The rows are grouped in 4 different ways at once. Each group adds its own fixed numbers to the row, and there is some noise. The rows also spread widely along 13 directions, which tell nothing about the answers.
In the rows, zero is written as 128.
Known rows, each followed by its group in each grouping:
[137  45 112 150 160 165 133 132 123 131 128 160 134  94 120 122 122 197
 183 117 116 118 147 112 111 121 110 102 129 112 126] | Gos q956 q101 q905
[ 92 146 173 106 145 152 114 107 143 129 127  56  50 160 111 155  96  78
  87 132 149 110  99 144 107  79 129 144 125 106  96] | puda q80 q998 q225
[105 113  74 101 121 187  95 128 174 130  78 123  84 160 156  93  96 124
 133 160  85 130 115 106 123  65  56 140 112  80 117] | fuli q360 q151 q328
[113 150 115 123 167 142 119 124 102 130 149 148 115 149 115 109 150 141
 113 143  96 123 113 128 113 118 118 151 139 131 141] | fuli q956 q998 q497
[126 144 155 112 122 183 100 133 126 155 154 104 113 106  91 132 114 107
  96 139 154 145 100 130 113 149  96 134 128 138 110] | Gos q360 q291 q959
[134 146  96 119 172 143 119 131 162 109 127 148 137 130 128 117  99 137
 124 116 122 103 117  70 106 121 102 177 107 131 160] | puda q80 q291 q905
[158 136 102 135  95 119 119 118 120 117 119 149 182 102 133 128 100 141
 162 129 121 136 154 124 141 144 130  97 132 126 153] | puda q80 q151 q547
[152 158 153 131  82 125 114 158 100 133 127 129 177  80 132 123 138  98
 135 165 136 144 113 159 143 166 129 108 140 130 108] | fuli q80 q101 q497
[174 144 136 160 111 183 146 157  99 123  97 120 127 136 202 122  67  70
 162 149 154 124 123 120 112 126 137  77 139 150  71] | puda q360 q998 q225
[108 104 130 132 140 108 114  90 116 131 148 124 108 124  97 130 132 182
 133 120  82 141 150 149 122 116 140 111 142 104 152] | puda q80 q151 q959
[125 110 139 162 149 117 131 102 178 114  89 114  97 168 141 133 123  87
 115  85 130  82 158 135 143  88 148 143 106  76 125] | fuli q80 q151 q547
[155 187  82  84  61 130 116  85 124 112 101 132 156  81 164 141  61  97
 118 182 129 118 109 102 120 127  95 118 115  86 119] | puda q956 q151 q328
[178 158 135 172 126 130 150 126  95 135 112 176 157  96 194  96 148  81
 106 149 109 112 117 129 128 179 134 115 135 106  89] | fuli q360 q291 q905
[125 133 148 131 117 126 140 173 116 123 139 131 133 133 140 126 129 138
 158 148 121 168 111 133 122 121 133 121 143 178 128] | fuli q360 q101 q547
[110 105  88 118 137 145 102 145 161 104  80 127 114 159 153 112 118 137
 166 134  95 113 143 111 143  72 104 131 121 100 132] | Gos q80 q998 q225
[155  88 104 142 119 159 113  86 103 141 128 148 149  89 122 129  99 161
 151 129 112 117 163 133 125 136 117  76 137  90 127] | Gos q80 q151 q547
[154 159  84 119 107 197 114 154 148 140 105 134 156 151 139 118 102  55
 149 167 175 100 108 110 138 122  92 145 124 123 105] | fuli q360 q151 q328
[128 202 121 137 163 134 127 129  86 133 168 123 125 170 121 128 122 102
  96 147 121 111 112 115 112 132 153 150 134 172 150] | puda q80 q101 q905
[155 169 106 129  96 137 127 120  75 131 153 144 170 101 138 131 106 125
 130 175 127 121 120 129 125 168 144 101 143 134 122] | Gos q80 q998 q225
[123 142 125 132 187  93 132  79 135 118 141 139  77 159 170 120 110 163
  96 114  72 153 145 108 103  97 141 126 126 153 155] | Gos q80 q151 q905
[139 175 165 122 125  94 101 148 151  99 119 119 153 116 131 146 134 101
 113 108 146 143 138 117 144 128 126 144 112 160 152] | Gos q360 q101 q905
[162  84 154 181 147 159 148  97 182 138 102 143 108 139 144 117  97 116
 108  53 159 122 170 121 121 148 114 108  95 114 129] | fuli q956 q101 q547
[131 169 186 138 133  87 108  63 121 124 144 114  94 121 129 146 126 124
  47  96 105 148 159 147 121 150 139 112 115 123 145] | Gos q360 q101 q225
[172  88 150 138 103 177 134 139 112 120  91 111 147  86 157 162  61 105
 199 127 180 112 146 134 120  98 123  69 138 118  81] | fuli q956 q101 q547
[132 141 125 109  84  80 125  81 117  81 117 123 172  76 115 184  86 147
 144 122 133  91 153 124 131 108 147 119 117  79 152] | fuli q956 q998 q547
[116 149 168 139 129  84 120  66 151 116 141 105  96 130 100 150 118 126
  68  85 121 123 147 140 120 133 147 141 105  97 153] | puda q360 q151 q959
[145 102  97 127  61  85 152  97 241 120 108 167 188 127  96 137 122 140
 137  79 186 144 162 118 162 179 108 147  87 117 185] | fuli q360 q101 q547
[139  83 189 194 198 106 140 113 134 113 121 148  89 113 146 123 149 150
 107  71 100  94 162 126 101 130 154 130 110  99 115] | Gos q360 q101 q497
[123 106 117 133 202 162 159 123 160 121 140 123  63 187 154 135  52 159
 148 105 131 126 125  78  72  80 133 142 123 174 136] | puda q80 q291 q225
[113 157 188 167  76 113 134 154 105 112 158  65 125 111 106 155  76 130
  98 122 126 138 120 150 122 142 181 102 100 146 134] | fuli q80 q151 q547
[124  61 167 148 156 190 145 125  88 157 174 119  96 109  87 139 114 165
 153 132 143 124 118 155  89 134 136  97 156 125  90] | fuli q360 q998 q225
[107 102 109 117 145 128 148 107 175 152 139 153 116 162  93 116 186 115
 128 131 154 134 108 141 138 140 113 166 143 117 129] | puda q360 q998 q905

New rows, each followed by its group in each grouping:
[170 122 166 200 137 107 166 126  72 124 132 158 138 108 181 119 129 133
 141 123 105 130 150 146 109 165 178  73 143 142  99] | puda q360 q101 q497
[136 131 143 121 109  89 126 105 115 103 121 129 158  91 108 173 138 112
 151 130 147  86 139 139 135 116 149 135 137  87 127] | puda q360 q101 q547
[ 98 148 188 116 131  66 139 137 138 111 139 115 102 120 128 148 158 137
 109 130 113 157 112 147 124 111 151 153 132 146 135] | fuli q956 q101 q328
[121 146 110 157 163 172 136 204 110 116 129 147 133 171 132  92 146 113
 156 140 114 106  97  97 121 115 130 161 130 158 131] | puda q956 q998 q547
[130 137 140 136 123 139 139 138 126 130 163 138 131 103 107 123 112 156
 112 132 122 142 102 111  99 172 123 141 119 142 137] | puda q360 q291 q225
[144 152 209 176 154  77 138  73 120 137 146 127  88 132 136 122 157 115
  53  69 111 176 162 176 127 173 161  96 129 148 137] | puda q956 q151 q497
[150 209 102 148 108 101 153  99 110 108 166 159 180 103 120 140 102 112
  67 143 133  69 106  88 110 191 155 172  93 109 156] | fuli q360 q291 q905
[ 91 122 138 147 169 149 110 158 137 143 137 111  98 177  73 111 190  92
 121 131 130  93 108 157 141 110 137 173 135 104 118] | puda q80 q151 q497
[140 115 180 173  62  75 149  97 110 144 170 152 159  59  99 123 158 178
  78 108 109 180 144 167 136 234 153  82 114 129 146] | Gos q360 q101 q547
[121 169 151 119 124 134 113 132 111 138 186 125 145 117  74 142 114 154
  97 132 135 151 119 126 110 160 122 146 121 173 169] | fuli q360 q101 q328
[188  80 182 187 140  82 133 129 148  93  77 171 181  57 162 141 169 103
 170  73 147  87 182 138 157 147 157 108 129  75 101] | Gos q360 q151 q547
[108 132 134 125 147 197  87 155 158 163 148 105 107 150  52  98 151  98
  94 124 150 130  97 141 129 148  85 166 117 123 130] | puda q80 q151 q497
[162 132  91 190  47 164 182 144 104 147 118 145 150 134 182 106  92  93
 132 173 149 116 116 132 135 191 155  70 110 121  80] | Gos q956 q101 q225
[128 170 141 109  98 168 103 120  45 122 140  99 124  80 131 141  83 118
 118 185 100 116  93 131  97 115 116 100 145 103  94] | puda q360 q998 q547
[147 169 143 126 144 131 128  91 136 121 110 112  99 140 166 144  99  63
  95 125 149 107 124 127 122  99 132 131 123 114 105] | fuli q956 q151 q905
[159 108 139 183 108 123 148 150 157 113  90 161 149 121 178  92 129 132
 134  88 116 158 156 121 147 167 128  92 105 141 132] | Gos q956 q998 q547
[149 128 188 163  84 101 138 127  82 125 148 131 156  50 137 136 129 145
 118 136 117 149 125 155 121 186 161  78 134 123 102] | Gos q360 q998 q959
[120 152 135  94 122 152 102 117 110 124 151 122 148  88  72 148 124 122
 111 142 145 100 103 125 119 129 104 158 127  99 136] | fuli q956 q998 q547
[113 137 129 126 158 129 135 141 174 128 149 127 100 150 107 122 125 122
 103 131 145 117  95 103 108 127 128 179 107 142 133] | Gos q80 q151 q497
[116  96 159 166 152 119 131 123 164  94 105 118  96 122 133 137 105 150
 110  66 106 102 156 105 118 104 135 134  85  98 140] | Gos q956 q291 q547
[118 128 152 111  94 121 147  60 151 149 145  90  71 139 137 151  63 134
  88 125 139 188 127 152 105 139 132  84 129 146 121] | puda q80 q291 q225
[149 114 130 163 167 154 124  92 158 142 110 135 104 160 147 106 108 117
 102  74 121 139 166 125 128 140 114 108 116 132 141] | puda q80 q291 q905
[115 120 183 154 134  74 135 164 174 101 120 140 126 122 130 116 179 141
 116  85 118 164 135 138 148 154 145 144 110 148 146] | Gos q956 q998 q225
[162 127 198 143 123 141 138 125 103 132 142 116 140  59 122 155 111  96
 132 126 178 115 108 141 102 161 145 114 143 118  78] | puda q360 q998 q959
[147 135  76 155  98 171 142 167 124 135 116 148 159 172 142 107 122  93
 177 155 146 123 125 121 146 132 130 113 136 146 122] | puda q360 q151 q547
[ 85 149  89  70 136 149 126  96 131 148 121  91  65 215 124 154 127  64
 142 186 149 111  98 146 128  36 125 150 165 120 104] | puda q80 q101 q547
[154 104 136 128 128 103 128  87 138 118 142 154 156  66 106 156 117 155
 137 116 148 109 144 122 114 149 129 125 123  99 132] | Gos q360 q151 q497
[106 132  65 114 122 126 130 132 168 126 126 166 139 164 109 104 149 146
 133 154 111 111 111 107 129 122  99 179 112 110 158] | fuli q360 q101 q497
[141 131 120 178 147 153 179  72  78 152 200 149 110 126 118 113  70 183
  77 123 104 119 120 109  68 192 163 103 119 143 142] | puda q80 q998 q547
[122 108 147 152 151 119 169 169 181  96 123 137 109 128 139 130 109 141
 141 103 146 110 103  87 101 129 144 170  98 139 126] | puda q956 q291 q225
[162 176 103 138  78 131 147  90 142 152 131 148 156 150 129 123 134  51
  99 142 178 127 124 144 152 182 132 123 132 124 121] | puda q360 q151 q547
[158 111 106 132 142 165 123 100 120 142 121 133 135 157 128 145  98 114
 182 110 165 129 169 138 133 103 128  86 154 145 129] | puda q956 q151 q959
[143 111 111 129 131 148 118  83 121 118  91 133 112 132 160 132 104 114
 145 128 113  99 153 132 125  99 115 100 136  73 105] | puda q360 q998 q225
[108 149 115 102 137 150 109 235  98 103 120 142 156  82 137 101 153 130
 178 208  80 101  49  93 114  95 104 188 145 113 104] | fuli q80 q291 q547
[137  73  86 107 143 159 129  41 112 171 140 159 106 110 116 120 116 174
 139 151 109 136 140 145  99 130  93  91 158  83 117] | puda q80 q101 q497
[107 138 168 128 138 153  92 162 115 133 152  90 103 136 103 115 108 154
 120 126  99 186 123 150 117 116 116 110 131 176 146] | fuli q80 q151 q497
[118 159 139 126 144  98 103 167 147  98  93 150 135 155 159  98 178 113
 134 121  81 153 132 124 153  98 112 157 136 141 153] | fuli q360 q998 q547
[112 144 160 123 122  61 122 207 169  88  83 130 137 134 166 117 196  88
 170 149 108 138 106 147 168  91 147 168 143 125 113] | fuli q80 q151 q225
[135  81 139 181  76 187 132 184 122 106 113  72 138 132 123 157  31 142
 193 100 164 126 161 126 133 104 156  51  96 156 121] | Gos q956 q151 q547
[144 126  68 132 115 166 111 126 165 121  76 148 164 160 117 124 129  78
 159 113 162  72 154 111 161 111  97 146 111  78 140] | puda q956 q101 q547
[123 119 121 109 122 135  99 123 167 129 146 139 142 102  84 113 114 181
 116 115 112 158 129 118 122 153  90 144 110 123 172] | fuli q80 q151 q225
[141 105 143 140 155 165 148  78 143 156 179 141 101 133 100 122  74 185
  95  83 147 181 140 124  83 170 109 102 115 180 158] | fuli q956 q998 q497
[146 147 111 104  79 102 107 103 115 126 142 141 173  89 123 138 109 154
 140 150 117 174 143 137 144 149 121  90 142 146 157] | Gos q80 q151 q547
[146 145 183 153 168 147 125 158  87 113 124 105  92 121 184 127  92 118
 132 126 103 151 122 126 102  90 140  95 140 170 101] | fuli q956 q151 q905
[114 137 105  90 109 115 129 104 106 138 141 142 128 117 138 128 126 150
 138 178  90 160 110 138 121 112 116 119 160 128 131] | fuli q80 q291 q547
[ 95 132  85 113 164 156  87 165  96 104 119 119 111 159 130 119 131 154
 172 158  70 116 126 108 130  46 111 133 140 130 142] | Gos q956 q151 q905
[100 165 174 144  72 146 130 106  92 149 169  54  86 162  93 156  81 109
  73 129 139 169 123 172 120 140 156  80 118 164 129] | puda q360 q101 q547
[110  89  80  93  85 157 105 131 123 155 100 140 127 129 137  99 153 145
 175 194  84 159 120 165 151 104  82  95 163  85 105] | fuli q80 q101 q225
[151 158 149 148 101  83 144 139 135 107  91 148 151 100 189 115 149  95
 119 130 109 148 128 136 149 148 138 118 126 122 115] | fuli q956 q291 q905
[112  65 135  94 149 137 109  68 130 121  96 102  74 117 134 168  98 145
 171 129 121 122 153 158 114  33 110  93 153  72  97] | fuli q956 q151 q497
[143 169  87 129  84 131 110 159 152  96 100 133 220 136  99 147 128  75
 163 121 187  75 144 116 179 133 129 155 105 112 160] | fuli q956 q998 q905
[128 138 135 196 173 142 174 203 139 115 145 133 118 215 150 125 123 104
 163 118 153 101 125 108 120 107 188 157 121 197 131] | fuli q360 q151 q328
[123  78 184 148 180 120 167 118 122 126 140 110  85 104 135 163 122 125
 151 121 150  99 111 139  93  99 170 127 150 116  76] | puda q80 q291 q905
[151 195 134 124 116 115 123 120 111  98 147 112 142 113 143 165  57 108
 111 145 151 112 119  95  99 124 149 131 109 157 134] | Gos q360 q151 q497
[128 154 105 112 194 124 135 114 135 121 171 159 115 140 130 129  96 176
 120 129 107 125 115  69  81 121 127 172 127 172 167] | Gos q80 q291 q959
[ 84 113 126 116 114  94 136 116 156 107 139 119 102 140 103 146 123 176
 125 133  98 122 123 127 117 101 134 154 110 100 153] | fuli q360 q101 q225
[158 176  95 103 133 111  98 128 124  92  93 167 179 116 163 136 142  91
 156 150 128  90 142 100 146 110 113 150 141 106 132] | Gos q360 q998 q225
[ 90 152 154 139 158  55 148 149 211  92 123 111  98 197 121 144 148 103
 109  93 144 116 122 124 138  91 172 202  98 148 163] | fuli q80 q151 q497
[141 153 155 134 112 128  95 187 142 107 104 139 158  89 135 103 160  99
 132 139 112 129 107 128 146 144 103 154 120 106 118] | fuli q360 q151 q225
[120  49  94 118 123 138 148  89 120 133 126 162 138  99 107 139 136 181
 186 142 120 105 137 141 123 106 117 108 152  66 118] | fuli q956 q998 q547
[155 142 140 142 122 109  71 136  78  88  55 124 153  77 201 131 128  98
 165 151  64  92 173 142 158  75 134  83 145  60  93] | Gos q80 q151 q328
[123  84 125 138  83 111 141 162 162 137 107 149 153 112 127 104 174 136
 171 140 123 166 125 160 161 162 124 113 144 116 116] | puda q80 q291 q225
[135 132 111 129 133  87 126  42 114 132 114 163 129 125 145 130 170 117
  99 127  88 109 163 158 147 130 131 117 147  63 130] | fuli q360 q291 q905
[142 157  64  83 130 147 115  92 140 113 109 144 132 145 146 139  80 116
 153 148 133 116 129  88 117  81  94 137 132 122 147] | puda q956 q151 q547
[155 150  99 125  98 137  88  87 102 122 106 159 162  96 144 101 118 147
 118 133  73 142 160 130 138 159  88  91 131  90 148] | puda q360 q998 q225
[179  92 148 183 123 142 139 122 109 122 121 138 159  92 153 143  78 146
 161 100 146 109 178 128 120 157 158  66 119 127 116] | Gos q80 q101 q225
[102 155 162 136 149 109 116 134  94 114 130 115  94 124 142 126 150 127
 105 141  70 127 117 137 116 107 139 138 138 115 118] | puda q360 q291 q328
[137  97 160 154 119  70 157  75 153 117  90 126  89 149 203 135 112 134
 131  95 104 181 178 158 141 106 162  61 139 139 118] | Gos q80 q998 q547
[146 116 146 160 119 163 144 139 150 109  98 111 105 124 176 130  49 123
 130 104 132 126 136 106 106 119 124 102  96 125 109] | fuli q956 q291 q225
[127 105 149 125 112 148 153 185 154 137 135 129 134 124 132 114 121 131
 167 147 155 178  91 131 124 136 122 125 142 179 113] | fuli q80 q998 q547
[158 147 104 100  96  98 119  87 144 106  99 161 144  87 186 122  83 148
 134 151  94 160 133 109 113 123  95 108 125 111 133] | fuli q360 q151 q497
[109  81 187 189 106  72 171 149 132 116 122 122  99 136 150 126 159 157
 143 106  95 162 148 172 136 141 184  88 129 130 114] | puda q360 q101 q225
[108 140 118 155 144 109 136 115 122 110 174 142 148 123  71 153 131 166
 100 113 121  66 136 101 115 152 159 173  96 108 170] | Gos q360 q291 q328
[139 128  99 139  89 123 149 113 112 129 134 168 163  84 124 118 139 133
 128 160 112 101 107 120 124 171 128 135 128  78 118] | puda q360 q291 q547
